The rows come from 4 hidden closed curves, with some noise, and rows from the same curve form a group. Each curve winds through 8 dimensions. The rows are also pushed far along 5 directions, which tell nothing about the answers.
In the rows, 128 means zero.
Some rows, each with its group after it:
[118 114  99 132 132  93 204  96 201  96 120 164 121 149 153 147 143 116]  Rolo
[ 83 128 117  98 119 138 152 135 114 110 171 112 141 112  99  76 127 138]  simo
[114 144 128 163 112 129 121 129 100 121 154 136 129 117 130 122 136 147]  simo
[161 140 127  96 107 108 109  98 108 135 117 154 101 173 150 159  98 132]  bef
[135 129 122 144 110 146 124 140 122 107 150 133 114 110 173 123 136 170]  bef
[133 129 141 151 117 115 134 132 138 153 121 138 112 122 120 120 106 108]  bef
[119 142 100 160 135 170 124 138 145  97 165 128 155 110 153 149 165 151]  bef
[ 85 121 117 126 123 119 182 131 167  97 159 129 142 133 136 118 162 157]  Rolo
[ 96 133 128 145 168 156 142 173 153 154 126 130 167  97 118 101 190 108]  Rolo
[ 91 159 165 143 123  92  69  76 149 156 193 122 109 111  94 109  86 131]  Rolo
[ 79 116  91  93 138 118 199 121 138  87 144 171 129 137 150 127 153 146]  simo
[118 116 104  94 126 153 153 163  26  90 124 134 128 162 132 145 139 155]  simo
[129 128 118 147 150 144 109 133 134 140 114 122 136 102  93 110 153  97]  zigin
[155 133 149 113 117 105  95  98  86 145 125 140 100 156 131 151  93 131]  Rolo
[142 167 143 167 116 144 112 148 131 151  96 126 145 116 161 154 132 131]  zigin
[163 105 112 134 151 178 139 213 110  99  77 117 134 146 168 160 178 135]  Rolo
[140 105  98  92 111 117 195 105 146  86 110 147 121 138 168 129 128 149]  simo
[123 141 153  83 135  97  80  92  89 143 137 136  83 150  97 109  98 123]  Rolo
[127 136 166  98 104  53 140  57 173 205 130 152 106 119 117  74 108 106]  bef
[ 69 139 123 126 132 125 159 110 155 106 171 139 125 106  91  96 118 128]  zigin
[133 145 123 166 126 168 114 165 179 126 134 132 135  95 162 124 159 154]  bef
[191 146 144 149 126 116  69 121 172 168  85 158 110 140 166 162 124 120]  Rolo
[107 127 146 121 151 133 108 151  86 107 129 118 122 141  97 131 132 139]  Rolo
[105 122 176  64 130  77 110 100  25 142 125 116  88 158  53 106  65 101]  zigin
[126 139 164 106 150 122  84 144  94 148 110 109 108 158  98 130 117 109]  zigin
[171 119 119 142 155 180 100 182 109 125  78 120 134 119 132 141 166 120]  zigin
[ 86 125 125 108 132 112 135 107 128 131 165 123 121 137 124 136 103 123]  zigin
[147 137 148 135 115 117 103 126 178 158 118 133 128 127 131 129 132 132]  simo
[147 119 114 117 114 128 160 121 129 110 133 156  99 142 182 146 123 147]  bef
[133 143 152 154 112 117  82 134  70 136 137 129 112 136 117 131 123 145]  simo
[ 95 161 129 145 123 128 159 121 185 179 118 132 157 100  89  83 143  94]  bef
[108 111 109 148 148 154 183 195 136 113 115 121 161 129 132 125 182 109]  Rolo
[180 126 118 139 107 132 120 152 108 105  94 151 107 186 166 196 109 141]  Rolo
[169 165 141 185 104 159  25 166 111 115 139 128  95 166 164 205  70 155]  zigin
[120 138 130 118 139 142 117 111 112 120 142 110 122 123 116 131 117 123]  bef
[125  97 106  92 125  90 181  82 136 119 122 138 116 156  97 113 120 107]  zigin
[131 117 130 105 121  95 162  91 119 138 106 147 129 128 139 130 125 127]  simo
[121 123 146  80 143  88 135 114  87 137 116 142 100 163  94  90 138 112]  zigin
[121 112 122 114 142 141 157 126 147 108 133 128 121 118 145 131 140 135]  bef
[125 148 131 111 102 131  96 116 127 117 147 125 117 145 129 150  92 158]  bef
[106 142 121 161 159 177 133 187 133 115 106 117 158 118  91 134 158 110]  Rolo
[167 127 143  93 114  97 136 106  88 115  50 134  94 177 116 159  89 117]  zigin
[129 125 131 119 153 119 135 131  84 107 101 127 113 151  89 114 159 105]  Rolo
[129 132 124 118 154 144 159 165 122 170  74 132 165 137  94 116 175  75]  bef
[122 123 133 125 120 119 111 126  82 151 153 132 127 120 126 120 117 125]  zigin
[174 140 121 149 125 143 114 121 140 150  97 135 144 124 151 137 162 126]  simo
[153 135 142 166 119 100 113 106 137 141 105 155 111 132 145 162 116 125]  simo
[132 140  91 122 116 159 118 132 156 102 160 143 128 140 170 148 125 160]  simo
[161 103 138 123 128  96 158 113 140 133  99 141 114 137 146 137 122 107]  simo
[128 116 124  83 117 106 148 116  48 120 118 143 116 166 125 131 126 141]  simo
[113 137 104 143 121 148 112 138 138 114 142 119 130 132 127 147 120 136]  zigin
[ 87 169 122 160 111 137 115 115 137  94 179 138 115 101 150 122 112 168]  zigin
[166 114 117 167 141 167 117 182 113  77 110 110 116 156 165 189 143 138]  Rolo
[125 124 152 119 106  73 122  60 148 146 138 123 101 114 116 104  81 127]  bef
[133 110 134 108 142  86 159  99 130 114 106 146 114 159 125 137 146 123]  Rolo
[107 156 125 122 125 167  68 152 115 133 176 109 138 121 109 111 124 148]  simo
[102 141 124 114 129 128 158 127 142 153 116 127 165 111  99  83 175 120]  bef
[169 139 105 128 117 160 127 133 124 107  73 132 134 147 144 163 149 154]  simo
[147 139 114 183  96 163  95 155 179 149 156 137 154 103 155 135 137 158]  zigin
[151 117 132  93 107 101 106 129  61 110 109 146  93 180 123 147  97 140]  bef

New rows. What belongs after each?
[109 149 134 130 126 121 120 115 160 164 149 138 130 110 134  96 139 127]  bef
[144 126 100 106 143 158 140 136 131 118 107 127 148 121 131 125 134 112]  simo
[ 75 132 138  88 146 126 124 131 100 136 144 103 137 137  64 106 114 108]  bef
[151  96 148  88 126  95 119 123  75 117 130 136  81 166 148 150  87 130]  simo
[149 144 140 147 125 150  75 151 109 144 114 126 124 120 159 174 106 134]  zigin
[121 117  97 133 163 190 137 207  89  87 110 133 128 140 150 168 131 125]  Rolo
[153 139 101 133 129 148 121 146 108 114  95 162 132 153 152 170 145 135]  simo
[122 108 119  89 143 113 182 108 153 112  98 141 125 132 145 123 145 134]  Rolo
[145 135 158 145 113 126 112 140  90 143  94 106 132 126  91 116 139 133]  simo
[139 149 138 192 124 147  94 143 175 149 129 103 141  92 129 123 126 111]  Rolo
[114 129 115 136 132 114 145 113 127  88 142 137 110 142 126 125 142 133]  Rolo
[ 95 160 139 186 145 166  80 164 155 162 174 116 172  58 112 101 129 106]  simo
[143 103 130 107 117 113 157 121  99 118 102 124 128 136 123 129 128 133]  bef
[140  97 111 108 143  98 211  94 145 141  94 149 150 126 138 115 178  96]  bef
[111 128 153 159 143 139  95 166 118 118 152 122 115 103 133 129 122 134]  simo
[103 139 123 147 116 132 103 109 120 125 156 110 126 109  99 136  86 123]  zigin
[126 136 134  93 104  89 126  97 107 151 129 148 108 165 116 131  85 120]  bef
[152 141 156 126 131 135 117 167 114 162  91 137 135 148 133 131 147 125]  zigin
[126 112 133  97 142 125 138 146  70 136 122 128 136 136 115 107 167 122]  bef
[103 123 112 127 132 142 125 137 127 123 159 118 130 141 132 155 109 128]  zigin
[141 116 113 128 132 129 155 143 155 100 109 133 119 143 162 138 156 136]  Rolo
[161 111 113 124 127 151 146 140 127  88 109 119 113 136 167 150 137 154]  simo
[123 154 141 144 146 141 105 153  99 125 124 143 114 130 135 135 135 121]  zigin
[120 132 117 108 147 153 128 159  89 127 133 143 124 142 140 125 159 131]  Rolo
[112 129 127 133 142 138 107 158  87 130 167 133 129 122 118 110 126 110]  simo
[125 139 123 148  93 119 117 109 147 133 149 124 131 125 114 119 106 143]  zigin
[ 69 134 119 108 145 145 145 122  80 108 170 120 123 106 101  94 116 135]  Rolo
[166 147 127 160 130 146 143 146 162 116 103 166 120 134 195 158 147 145]  zigin
[128 140 141 140  75  91 107  99 167 113 174 137 103 151 165 149  94 183]  Rolo
[117 126 145 111 107  84 153  91 169 151 139 126 127 133 124 110 121 129]  Rolo
[145 118 105 170 104 126 118 116 161  81 149 137 127 125 173 178 113 168]  bef
[110 119 113  91 107  87 177  70 130 122 166 139 115 157 120 104 128 133]  simo
[127 138 136 130 104 111 129  91 133 135 121 122 124 107 126 123 101 136]  zigin
[149 134 157 160 110 101 120 118 163 180 121 126 139 114 108  96 146 105]  simo
[136 129 162  88 126  80 134  92 122 146 104 141 102 146  91  85 122 118]  zigin
[109 124 133 122 139 132 141 122 132 117 136 118 121 138 126 139 155 149]  simo
[121 132 125 109 140 127 111 117  99 128 138 137 115 157 124 147 137 134]  simo
[ 64 143 120 114 149 148 148 137 121 110 136 105 139 104 103 113 140 127]  zigin
[117 133 148 152 118 125 106 139 105 124 153 122 120  98 131 102 127 147]  simo
[ 57 146 169 154 124 123 102 131 127 152 206  89 141  76  63  63 111 125]  simo
[136 126 132 137 124 124 127 134 125 139 127 140  97 135 141 136  98 116]  bef
[139 139 119 144 123 139 144 136 159 106  97 132 133 136 128 136 152 137]  Rolo
[120 165 163 162 135 132 115 137 159 185  90 122 161  99  79 116 134  82]  zigin
[150 133 121 119 139 194  93 185  86 130 107 104 154 129 131 152 133 135]  simo
[118 126  95 144 132 154 139 132 108 114 126 121 140 102 151 148 138 126]  zigin
[120 132 119 122 136 146 121 164 116 117 117 150 133 136 141 148 140 140]  simo
[149 132 153 122 119 121  95 144 128 154 121 135 117 160 107 140 101 124]  zigin
[106 122 106 131 128 130 139 122 132  99 148 123 139 133 130 149 118 140]  bef
[199 115  93 138 127 146 129 154 140  85  82 171 104 163 204 190 127 133]  simo
[165 127 124 156 112 129 132 146 154 123  74 133 125 136 143 155 114 119]  Rolo
[ 79 149 122 113 105  91 138  47 135 131 184 136 125 117 102 100 101 145]  simo
[108 134 141 125 124 141 101 133  94 129 166  98 127 131  93 120 105 132]  simo
[142 118 145 118 109  78 105  68 148 142 163 143 101 121 161 122 112 150]  bef
[104 127 138 117 140 116 134 136  93 112 104 140 116 137  98 136 126 127]  simo
[188 136 144 121  99 113  89 123 147 163  65 134 118 155 164 179 100 136]  zigin
[164 136 144 164 149 136  72 149 153 183 108 130 137 128  97 122 151  83]  zigin
[113 125 126 148 102 102 108 110 120  83 186 137  90 146 165 163  65 167]  Rolo
[156 140 117 105 107 136 118 120 122 149 104 136 143 151 136 141 137 141]  simo
[ 97 118 113 105 131 140 111 154  48  88 198 135 106 140 141 122  98 143]  simo
[103 116 153 109 117  89 136 114  89 131 161 121 104 146  92  94 120 128]  simo
